The same things were measured in two ways. Each way mixes the same 11 hidden numbers, adds some noise and spreads widely along 6 directions of its own, which tell nothing about the thing.
In the rows, zero is written as 128.
Some things both ways: the first way, then the second way.
[155 160 142  85 128 140 168 142 165 161 165 131 132  65 131 114  66 160
  49 162]
[162 182 108 186 152  85 108 137 134 193 133  85 108 164 135 212 160 125
 120 158]

[107  97 143  87 115 138 183 139 133 135 147 138  70 131  69 140 135  77
 161 128]
[106 114 172  66 175 190  84 136 212  75  91 104 204 157 140 116 173 196
 121  80]

[141 119 131 110 106  92 131 128 148 152 150 143  98 146 120 151 126 112
 155 122]
[107  98 166 104 145 163 120 149 152 127 131 135 119 130 136  80 146 133
 141 129]

[199 162 134 110  75 103 134  54 181 165 135  75 178  88 127 131  89 122
  93 122]
[ 76 137 192 124 157 158  97 138  57 106 132 183  98  78 140 161 120 127
  40 194]

[183 109 140 230 147 161  84 107 125 167 129 116 144 177 139 123  93 133
 184  61]
[122 152 139 112 125 124  68 157 114 110 146 103 158 106 168 157 141 184
 123 137]

[ 82 117 118 122 190 128 136 116 140  84 114 143  98 115 113 111  82 164
 101  54]
[ 77 110 172 103 160 162 118 121  73 128 129 130 122  98 143  76 113 134
  79 151]

[158  90 130 126 119 114 119 105 134 131 131 108  69 145 115 121 132 137
 176 170]
[134 130 174  82 106 142  43 151 224 209 158 115 134 147 132 130 157 129
 199 129]

[125 105 142 160 117 127  94  98 115  98 121  78 110 165 134 152 160 134
 156 138]
[119 138 146 132 151 141 108 141 139  84 152 141 132 122 126 147 137 107
 105 149]

[114 110  77 180 155 121 103 141 120 117  83 121 111 145 152 125 145 162
 182  82]
[131 151 161 111 150  65 123  82 162 124 124 114  85 121  99 115 172 143
 132 126]

[157 141 129 152 131 155 116 136  88 147 145 127  89 148 154 100 129 153
 159 143]
[154 155 150 188 132 128  88 147 102 116 162 144 137 110 134 186 132 147
 126 224]

[137 126  89 171 184  97 116  74 178  74 117 119 137 145 130 118  70 212
 127 119]
[127 142 151 201  83 117 146 101  78 117 178 106 115 125 140 113 131  89
  97 169]

[174 126 105 157 213 111 149  95 194 126 100 144 173 103 142 117  79 149
 126  92]
[136 152 162 100 158 135  91 129 180 106  96  90 182 163 129 158 183 199
 131 105]

[203 172 126 137 108 111 122  89 147 180 143 154 174 101 148 163 101 153
  71  60]
[100 136 107 146 124 147 131 159  68 136 157 140 145 123 138 173 108 159
  72 168]

[ 99 131 102  92 104 107 161 131  99  86 131 119 111 155 139 157 118  95
 141 127]
[127 158 105 117 112 105 106 142 150 149 147  79 106 134 161 133 143 154
  93 129]

[125 123 174 117 160 163 147 164 120 149 164 147  83 115 118 107  85 138
 106  75]
[153 171 116 138 158 112 105 128 193 126 115  55 155 192 143 194 193 135
  81  89]

[108 176  94 155 111  82 103 106 104 125 110 116 112 153 206 151 165 153
 136  76]
[133 135 126 124 147 134 123 160 142 146 141 171  85 100 127 141 119 117
 123 156]

[153 112  56 151 140  86 101 106 135 129  82 130 126 148 158 109 126 139
 199 124]
[134 174 157 147  68  47 135 105 117 177 165 109  56  85 109 152 141 151
 127 190]

[155 141 134 187 129 151 128 116 112 133 148 101 127 162 152 136  97 178
 125 110]
[108 172 123 139 112  89 101 121  97 108 160 114  93  91 146 141 119 130
  95 151]

[143  83 132 191 138 169 102 122 119 145 126 118 107 163 111 113 108 136
 199 145]
[216 150 100 206  70  43 127 112 175 158 142  60 143 194 138 186 160 131
 153 106]

[165 163 101 183 151 139 123 138 146 164 138 138 142 142 159 121 109 147
 110  78]
[ 92 115 168 142 179 142 125 124  90 125 123 171  81 121 129 102 140 147
 124 180]

[183 163  81 155  86  89 116 126 141 197 132 154 143 154 159 157 160  90
 169  90]
[140 118 133 128 142 110 124 131 184 128 117 159  97 148 126 146 172 195
 159 127]

[139 108 108 158 172 157 121  96 171 139 104 109 116 116 107  85  81 143
 111 119]
[ 99 128 171  79 144 133 114 110 135 143 119 144 108 108 121 112 139 151
  96 108]

[130  82 125 163 169 159  99 122 149 124 135 151  84 167  78 103  86 108
 166 103]
[139 102 144 165 120 196 112 155  97 139 147 116 186 149 179 113 141 162
 141 155]

[165 148 105 130  82 148 136 128 158 206 157 128 121 109 108 104  80 135
 110 136]
[ 77 173 165 152 133  63 129  82  87 167 150 118  47 116 104 180 166 136
  81 177]

[166 121 110 162 169  87  94  96 174 136  97 137 126 128 157 141 124 152
 146  66]
[150 151 139 116 135 165 125 144 182 117 133 116 166 157 125 161 173 138
 108 102]

[169 111 110 114  77 115 147 121 130 179 135 115 104 128 112 121 134 109
 188 146]
[171  98 155 154  86 144 117 157 187 167 129 106 154 166 147 108 116 129
 150 144]

[ 98 158 124 170 116 131 141 149 131 166 184 122  96 181 164 104  91 156
 134 192]
[ 97 116 167  56 195 145  54 168 156  87 138 115 114  54 154  79 147 167
 179 141]

[151 133  78 131 111  74 123  69 191 151  76 120 140  71 138 162 101 177
 139  70]
[130 169 155  59 133 119  84 102 137 143 119 136 143  84 131 143 155 187
 109  81]

[117 129 125 134 138 125 129 100  95 117 115 130 107 140 149 118 111 127
 179 111]
[145  88 199 175 118 111 153 108 123 137 116 143 111 180 112 106 142  95
  76 165]

Other things, the second way, with their names:
k180: [125 138 168 152 134 152 126 134 158 193 161 100  93 152 131 128 169  84
 104 180]
k451: [165 120 136 160 125 134 151 143 154 138 130 100 136 140 144 160 157 132
  99 133]
k992: [117 159 145 137 144 133 116 145 123  93 105 164  80  93 143 140 144 141
 148 130]
k87: [120 131 150 141 147  99 149 126 125 134 118 139  70 121 117 124 134 122
  92 162]
k211: [ 82 136 182 121 121 135  92 120 150 118 132  81 164 145 135 105 146 168
 150 141]
k826: [ 90 126 188 150 185 132 113 122 126 171 139 148  97 184  78 155 167  92
 124 201]
k798: [150 152 135 130 138 141 120 129 190  73 130 102 172 163 132 163 187 135
 121  86]
k975: [164 127 136 136 127 108 123 158 145 112 108  95 169 131 140 154 132 180
 117 137]
k394: [118 159 137 162 165 110 106 145 109 134 127 105 112 116 136 179 146 163
 147 177]
k447: [159 115 140 162 125 141 105 126 146 199 153 163 111 179 123  95 126  70
 144 152]
k802: [ 93 158 187 151 150 103 105 111  52 178 125 149  41 104 129  92 118  82
 104 198]
k718: [121 122 174 142 135 116  84 158 160  95 124 121 128 125 134 131 124 134
 160 170]
k650: [130 113 172 156 156 118 117 120 136 170  87 154  78 150 135 125 145 128
 146 138]
k497: [165 179 142 215 115 103 145 116  72 138 136 139 114 116 111 177 116  98
 112 188]
k209: [ 90 168  99 100 122 155 109 185 114 132 163 129  73  42 172 125 101 125
 115 153]
k520: [151 155 128 197  92  87 151  96 110 157 131 133 104 165 117 140 130  99
 123 126]
k14: [ 76 132 164  85 163 151  60 151 136 107 142 126 147  91 145 122 140 189
 159 157]
k502: [163 151  75 174  98  41 173 134 126 181 180 110  38 107 117 146  99  89
  99 181]
k949: [136 112 134 106 136 155  87 188 154 154 130 119 138 124 167  97 114 148
 156 148]
k381: [139 101 178  86 173 175  72 167 222 104 104 125 173 135 135 121 157 168
 176 131]
k72: [125 137 116 137 117  73 107 131 131 145 116 139  62 121 148 116 116 177
 144 139]
k474: [139 120 132 163 140 131 121 140 163 139 142 122 131 187 128 146 159 134
 128 155]
k848: [151 148 129 175 105 102 122 136 124 118 109 127  97 120 159 151 120 139
 129 133]
k511: [126 106 140 145 135 151 107 166 121 122 144 163 132 133 148 131 127 167
 143 175]
k964: [134 116 150 149 113 146 114 147 154  87 142 120 173 183 136 129 148 156
 108 147]
k141: [134 157 110 127 153 130 116 138 160 100 134  88 142 115 142 134 135 141
 116 129]
k794: [155 111 126 131 121 150 117 138 155 102 119 121 137 157 175  93 143 133
  85  88]
k679: [141 106 112 118 118 136  92 169 148 181 151 144 152 146 145 152 110 157
 139 134]
k966: [128 127 129 106 144 132 123 151 186 146 122  78 135 153 148 133 163 158
 133 100]
k634: [121 174 165 122 134 112 131 108 127 163 101  99 116 140 121 157 171 157
  88 117]
k965: [127  90 163  31 172 149  85 162 225 103 110 131 133 113 139  77 173 186
 182  85]
k134: [177 122 145 185 149 133 119 118  95 129 112 137 134 132 155 105 130 105
 134 136]
k121: [171 128 123 168 144 144 107 156 126  87 136  98 203 159 156 165 145 175
  96 155]
k284: [176 140  98 160  86  81 148 155  63 162 162 102 115  92 152 155  84 107
  61 150]
k980: [ 76 149 147 141 149 114 121 130 102 120 151 118  78 124 136 143 153 144
  81 181]
k631: [118  90 213 153 156 166 114 136 146 147 109 118 141 168 127  90 149 117
 140 173]
k345: [151 180 107 110 101 113 115 129 198 111 139  76 145 145 145 170 172 155
  96  82]
k372: [181 121 114 131 153 117 147 139 204  87  98  83 152 187 139 113 187 139
 139  70]
k769: [113 141 175 166 124 162 121 161 122 179 129 128 136 167 116 183 138 111
 119 189]
k98: [142 137 150 111 113 129 114 136 159 126 123 103 144 129 138 114 149 171
 115 127]
k265: [140 174 114 157 110 116 116 125 107 150 147 113 125 129 139 102 114 131
 151 147]
k301: [111 139 179 123 123 124 108 111 123 157 122 122 132 113 123 111 124 155
 147 155]
k243: [107 188 140 149 158 127 114 147 111 161 116 108 100 129 124 152 139 126
 150 171]
k514: [162 129 133 182  84  63 171 118 115 168 131 142  87 164 102 173 123 109
  87 148]
k906: [135 138 148  97 109 111 116 131 168 153 137 129  87  89 132 115 138 129
 147 106]
k92: [201  89  86 155 121 130 106 179 185 157 112 114 130 137 195 106  86 125
 144 110]
k254: [ 73 157 183 189 121 139 124  90  74 172 165 137 131 174  77 137 122  78
  99 202]
k516: [121 133 155 137 164 121 102 126  96 133 133 132 114 115 130 137 139 133
 116 164]
k266: [132 142 154 207 121 138 153 121  85 133 138 163 114 122 113 156 110  97
 111 191]
k275: [136 127 180 152 123  92 119 101 103 125 131 211  58 114 112 135 134 123
  99 172]
k407: [125 136 171  88 188 141  91 116 126 120 119 118 163 117 113 124 177 192
 145 135]
k808: [131 143 144  73 140 109  90 149 227 146 118  99 135 144 109 146 164 179
 167 121]
k94: [102 144 145 162 136 148 103 154 158 145 152 102 113 153 144 154 149 124
 142 181]
k850: [139 114 127  99 126 116 109 149 152 158 138 127  85 107 153  92 134 146
 127 131]
k540: [142 186 154 125 130 115 101 146 134 136 112  70 163 102 137 201 153 150
 111 128]
k314: [157 167 113 183 103  83 151 133 105 150 124 145  75 120 135 185 138 145
 131 147]
k396: [129 162 175 174 114 118 117 111 128 140 115 116 108 143 132 160 146 115
 106 156]
k78: [ 83 160 205  81 113 145  97 115 130 144 136 113 124  87 118  93 139 158
 121 158]
k993: [136 130 142 110 118 153  95 166 129 146 127 153 121 101 161 124 117 140
 142 126]
k138: [118 124 155 173 150 144 123 122  89  92 136 135 124 145 142 107 136 103
  97 152]
k792: [142 132 154 152 146 131  81 150 101 158 124 138 134 134 143 130 111 128
 141 173]
k574: [175 161 110 147  96  79 107 135 134 132 123 127 111 119 148 164 128 155
 100 119]
k485: [ 89 128 191  78 202 153  68 140 157 133 104 105 154 140 121 104 163 167
 158 155]
k548: [120 141 118 136 128 135 105 162  85 132 159 123 134 115 150 141 106 137
  70 174]
k65: [ 84 148 157  91 173 167  99 146 123  65 149 143 139  75 127 112 145 153
 159 147]
k337: [162 120 158 157 137 105 113 141 127 155  92 114 128 140 148 137 148 174
 156 145]
k267: [112 129 157 116  84 115 114 138 127 153 116 126 121 117 149 137 125 204
 124 141]
k959: [104 123 173 130 115 157  97 136 119 109 121 175 136 105 133 103  97 133
 144 145]
k6: [143  95 156 151 140 134 138 121  91 135 137 162 138 118 116 103 118 134
 134 160]
k233: [145 148 114 113 128 115 128 133 113 170 131 164 118 108 111 117  94 146
 110 148]
k93: [137 111 168 111 135 119 112  96 127 161 118 164 136 140 110 111 148 167
 127 126]
k623: [109 173 137 124 169 121 102 123 130 143 136  94 120 153 128 161 176 126
  89 140]
k987: [132 149 191 214 108 112 124  95 128 181 142  85 151 216  96 150 153 103
 132 207]
k665: [118 146 140 121 164 145  74 144  99 172 145 147 119 134 145 141 145 145
 113 166]
k475: [ 60 161 184  46 139 158  82 139 142  25 143 104 150  50 145 113 156 197
 105 115]
k914: [182 136  81 157 100 111 111 140 172 120 153  80 176 184 159 151 157 162
 129  88]
k984: [122 144 136 169  85 149 100 169 112 172 168  91 142 113 163 140  97 125
 153 187]
k20: [154 105 143 166 116 103 134 118 125 155 129 121  85 146 166 114 147 133
  92 132]
k295: [128 164 117 188 122 120 118 167  89 160 162 150 147 161 104 233 114 123
 106 207]
k695: [114 148 168 105 159 162  99 158 165 147 115 127 142 135 113 133 145 129
 145 151]
k676: [132 111 147 144 140 165 158 140  81  48 131 147 164 101 136  93 103 133
  68 144]

Some of these things the first way, each followed by its name:
[158 146 123 165 160  88 133 129 133 155 115 143 124 129 193 154 134 167
 149  55]  k695
[134 132 121 192 126 104 117  99 146 137 124 119 118 169 156 161 128 152
 174 117]  k798
[151 168 112 139 171  87 125  87 155 101 110 132 169 104 184 151 113 185
  87 110]  k826
[182 151 117 160 154 124 120 137 147 190 132 134 148 112 167 100 107 152
 109  68]  k87
[109 148  47 139  99  87  77 130  92 103  83  98 137 143 191 135 175 154
 129 110]  k502
[176 154 106 154 108  98 138  84 190 172 134 117 170 133 153 148  93 110
 129 174]  k314
[143 158  83 137 106 121 156 132 161 146 130  94 146 111 145 128 113 167
  91 160]  k141
[122 169 159 128 101 133 169 134 111 144 187 141 100 139 141 162  89 172
 113 127]  k138
[120 141  92 170 170  92 124  97 168 128 126 134 133 175 171 107 104 116
 149 167]  k965
[172 103  97 117  97  83 143 118 158  95  98 103 160 111 130 217 144 147
 142 135]  k265
[218 111 129 156 168 109  87  68 173 162  92 127 182  85 134 117 111 146
 121  67]  k514
[151 116 124 158 152 168 111 139 104 122 137 127 106 163 126 113 132 108
 142 129]  k474
[ 99 161  76 154 171  70 138  68 184 103 115 121 123 147 178 107  79 180
 119 164]  k906
[ 74 133 113 101  99 107 161  97 120  90 123 104  85 137 124 154 145 127
 152 168]  k266
[139  97 165 107  88 144  98 107 111 162 133 114 115  99 114 136  96 136
 121 129]  k284
[ 99 140  98 107 107  86 122  97 135 129 115 162 105 105 133 161 130 171
 139 114]  k6
[130 178 136  97  66 113 196 126 155 196 174 133 112 103 127 146  90 119
 130 135]  k650
[150  97 109 188 158 135 119  92 159 114  91  72 139 152 122 107 111 114
 192  95]  k396
[147 116 163 122 136 150 152 130 133 148 148 123  92 106 127 129 103 161
 129 169]  k497
[147 133 145 157 102 186 155 161 136 200 183 118 118 144 119 109  87 104
 123 200]  k394
[151 108 136  63  96  96 112  70 143 112 118 130 122  91  86 162 148 117
 106 115]  k679
[139 157 107 147  95  79 137 133 112 182 134 138 103 148 177 144 166 135
 206  74]  k381
[158 123 138 146 137 148 142 125 103 121 126 137  95 111 125 164 128 208
 120  83]  k254
[ 70 183  98 106  94 110 169 114 109 119 143  99 112 134 155 112 112 140
 115 129]  k92
[140 103 136 195 161 117 106 111 152 177 102 121 123 131 157 124  91 149
 200  50]  k540
[ 91 137  70 144 169  81 131  97 173  88 102 125 150 150 150 124 100 122
 129 115]  k966
[126 141 133 124 114  99 153 124  94 168 128 165 127 130 167 160 126 116
 188  76]  k975
[146  97 117 200 131 100  85 109 162 118 113 103 132 179 141 173 157 137
 175 130]  k65
[ 89 133 104 174 178 148 111 134 125 153 130 147  77 165 153  56  84 130
 149 104]  k451
[125  94 159 128  92 167 132 149 141 158 150 103  82 112  82 131 102 137
 150 150]  k134
[142 142  98 109 137  77 156  87 164  99 118 117 140 125 148 150 100 142
 119 139]  k345
[120 138 136 129 117 120 160 135 125 184 149 167 111 136 139 134  88 100
 186 117]  k337
[156 113 170 179 207 178 124 162 116 136 139 126 101 131 156  95  64 178
 120  61]  k802
[128 141  59 161 138 118 101 133 148 132 107  98 104 151 167  78 104 142
 140 130]  k180
[167 152 153 117 141 142 149 114 129 149 185 159 115 143 128 116  97 119
  99 167]  k511
[110 121 142  75 146  87 156  97 140  87 129 143 116 106 118 160 120 142
 115 117]  k676
[107 128 118 129 131 124 148 114 131 108 147 129 105 155 115 132 120 134
 137 150]  k14
[176 122 145 136 162 132 136 129 145 144 148 127 135 133 141 112  97 129
 108 133]  k949
[145 130 148 123 113 159 147 134 113 147 177 159  91 145 107 144  95 138
 117 161]  k914
[141 100 107 177 184 155 126 129 124 128 110 126 107 162 143  92  99 114
 174 122]  k98
